The rows of a group lie close to one hidden flat surface of 10 dimensions, which passes through zero. Surfaces can cross.
In the rows, 128 means zero.
Some rows, each with its group after it:
[149 119 127 116 115 123 108  99  85 120 131 186 120  77 123 132]	(1)
[122 109 122  88 184 162 148 121  97 141  80 154 129  86 137 140]	(2)
[165 160 160 165  84 135 127 136 162 142 141 107 172 130  38  60]	(0)
[161 144  78 116 161 140 126 150  68 104  97 123 133 154 141 145]	(1)
[ 74  98 156 107 141 176 136  81 154 134 118 181  94 104 129 119]	(2)
[148 137 106  85  67 163 152 126  83 198 162  81 139  94 115 129]	(2)
[110 140 121 179 203 145 102 138  60  78  63 116 165 146 133 130]	(1)
[252 188 143 129 127 194 119 150 143  94 206 155 147 113 183 162]	(3)
[ 74 134 180 122 128 126 127 138 113 140 159  89 126  89  73  96]	(0)
[131 137 122 150 109 147 122 135  98 132 154  95 133 150 122 119]	(0)
[144  83 106  66 140 114 128 107 107 123 102 140 114 121 146 109]	(1)
[122 127  90 135  88 149 160 195 152 115 108 132 104 221 193 149]	(1)
[127  88 126 124 134 157 131 120 112  90  42 106 122 103 173 118]	(3)
[211 119 115 124 147 125 116  75 146 148 130 107 176 122 126 107]	(0)
[171 138 146 152 118  76 139 215 119  92 190 146 112 153 123 109]	(3)
[138 123  77 148 121 144 131  95 111 141 147 111  87 127 187 196]	(0)
[ 85 130 135 129  44 149 144 137 166 145 154 153  89 144 126 129]	(1)
[ 98  91 112 159 139  97 151 143  78 157 130 102 121 139 111 105]	(3)
[152 125 141 118 149  67 123 160 167  74  85 166 128 130 153 133]	(2)
[125 174 121 137 114 146  96 100 173  91 104 120 142 152 131 155]	(3)
[ 60 107 150 174 146 132 156 144  92 221 169 109 165 129  99  83]	(2)
[211 136 104 176 116 141 135 134 123 136 119 124 158 148 134 116]	(0)
[153 120 105 148 162 161 130  72 180 118  98 150 110 137 151 146]	(3)
[ 90 174 150 145 223 107  99 165 104 111 154 136 181 170 122 144]	(0)
[141 135 107  67 117  78 117 154 141 116  31 100 182 128 148 127]	(2)
[108 170  82 154 124  59  99  99 153 142  94 110 161 166 113 176]	(3)
[123 132 176 139 111 161 109 103 177 117 103 129 153  76 161 142]	(1)
[118 162 148 105 130 149 101 146 103 119 140 123 169 127 132 137]	(3)
[ 97 126 124 164  81  91 156 112 175 142 140 118  56  92  95 153]	(0)
[152 148 105 108 189  57 128 126 172  94 109 188  93 151  93 165]	(2)
[178 105 123 140 109 122 134 160 109  79 126 101 109 139 157 113]	(3)
[ 74 147 188 122 120 144  99 144 142  67  96  88 137 108  88  96]	(3)
[139 138 141 126 127  77 117 144 139  94 156 100 100  97 143 160]	(0)
[136 154 101 184 144 126 125 138 216 112 113 127 156 238 195 174]	(1)
[108  81 135 208 146 109 139 145 115 158 161 200 133 169 175 128]	(1)
[184 186 102 119 133 170 134 121 120 125 157 139 105 102 116 193]	(2)
[ 71 178  96 111  95 158 163 174 128 151 118 213  83 135  92 162]	(1)
[120 128 129 111 142  66 118 109 152 148 141 129 133 127  98 123]	(3)
[135 132 141 120  82 128 129 173 128 106  96 116 142 110 158 124]	(2)
[ 32 150 111 165 176 108 145 104 174 166 119 192  99 163  89 169]	(0)
[222 140 140 124 113  97 113 184 115  75 137 112 165 129 153 110]	(0)
[138 173 131 127 107 121 129 141 151 168 112  95 199 105 129 140]	(2)
[ 69 140 148 162  95 179 124 110 121 148 143 106 127 125  99 119]	(1)
[123 129 115 156 107  84 110 158 147  91 115 134 134 198 144 121]	(2)

New rows, each followed by its group:
[128 185 158 141 188 180  49  49 172  79 163  78 186 183  97 122]	(3)
[115 115 128 153 184 133 125 130  60 135 120 110 149 124 109 110]	(1)
[ 95 145 120  59  69 171 144 111 182 138 116  60 100 143 105 122]	(1)
[111 110 113 142 118 109 153 152 116 160 161 156 105 162 102 105]	(0)
[143 127 146 163 120 128 129 137 155 131 150  86 146 147 153 126]	(1)
[ 97 150 123 131 128 183 122 113 114 107 109 115 108 129 101 148]	(2)
[127 102 140  92 147 178 137 170 100 101 121 190 122 146 177 118]	(3)
[166 131 100  82  94  79 110 106 150 137 120  88 150 142 124 122]	(2)
[150 144 106 113 112 120 130 107 121 181 159  94 151 127 106 130]	(2)
[164 132 119 102 127  98 113 127 107 144 175 123 148 140 137 132]	(3)
[158 141 134 155 165  76 159 191 127 168 167 193 158 156  88  98]	(0)
[ 47 125 159  36 156 107 109 178 101  75 140 165  99 125 175 161]	(0)
[137 138 108 110 133 174 125  94  67 142 146  58 112 110  76 134]	(2)
[139 129 127  94 124 144  83  72  97  86  89 101 136  90 111 122]	(1)
[171 117 105 120 143  97 128 114 167  99  71 151 120 122 170 151]	(3)
[159 111 146 128 133 124 121 107 183 124 123 115 154 129 182 138]	(1)
[133 154 148 167 122 141 112 124 149  91 156 118 117 128 117 138]	(2)
[ 75 154 181  60 136  94 104 118 156 153 212 130 137 108  57 103]	(0)
[ 73 149 138 158 157 136  93 124  94 120 163  78 154 189  90 109]	(0)
[101 134 169 212 132 149 133 177  77 131 151 120 145 106 118 117]	(1)
[143 101 151 166 131  96 143 197  92 128 139 114 167 127 169  93]	(2)
[117  95 145 161 134 112  82 101  57  83 100 209 129  84 134 118]	(1)
[165  91 145 126 177 113 136 125  75 148 136 166 149  65 149 119]	(1)
[130 135 117 133  97 202 139 161  51 119 114 107 126 108 151 134]	(1)
[ 80 101 158 151 114  39 105 135 171  85 124 149 102 157  82  89]	(1)
[114 151 117 123 100 153 134 151 141 117  86 159 120 126 150 160]	(3)
[122 110 119 143  86 175 119  61 140 183 185 127 129 143 152 134]	(1)
[ 89 140 114 192 113  99 122 177 106 124 129  95 151 207 111 105]	(2)
[138 154 100 123 101 133 151 155 148 148 148 136 110 165 130 148]	(1)
[119 157 152 149 125 128 164 199  80 155 163 124 117  82  75 119]	(1)
[ 94  99  89 164 181 105 155  95 109 193  80 128 136 121 126 148]	(3)
[188  80 181 153 158 102 126 120 144 109 195 151 119  81 172 104]	(2)
[167 141 126 134 119  95 118 146 143 101 155 129 128 147 130 130]	(3)
[121 112 154 151 189 123 116 133 123  92 122 113 143 151 116  95]	(3)
[145 135 177  58  51 124 136 156 162 123 145 150 120  73  93  90]	(0)
[124 149 114 116  64 132 135 143 140 134 144 141 104 144 122 139]	(2)
[145 159 160 174 107 205 138 148 139 144 140  96 166  93 181 159]	(1)
[146  90 152 109 145 162 114  65 123 142 123  98 156  79 161 117]	(1)
[102 142 135 177 172 157 135 134 109 139 142 139 136 138 117 133]	(2)
[162 159  98 131 170 136 107 103 134  84 112 139 112 154 126 175]	(2)
[111 163 145  91  76 150 103 141 132 109 168 122 122 143 120 133]	(0)
[104 131  98 135 104 144 138 139 153 117 104 178  96 171 143 148]	(3)
[144 131  61  90  75 140 124  50 158 197 220 163  90 176 141 172]	(0)
[ 77 116 151 120  98 158 138 123 149 127 109 132  93 102  98 105]	(3)
[ 84 110 139 145 165 197 148 124  99 140 121 172 108 115 134 132]	(2)
[ 69  60 117  73 166 159 106  11 143 118 101 139  78 151 106 105]	(2)
[ 99  94 155 140  89 164 178 196 108 114 120 154  66 104 121  93]	(3)
[156 141 128  88 187 136 153 135 115 155 117  97 151  87 116 130]	(1)
[162 112 107 108 115  94 118 111 169 110 142  67 122 188 143 118]	(1)
[183 158 139  98 119 160 123 128 161 112 151 165 134 101 157 152]	(3)
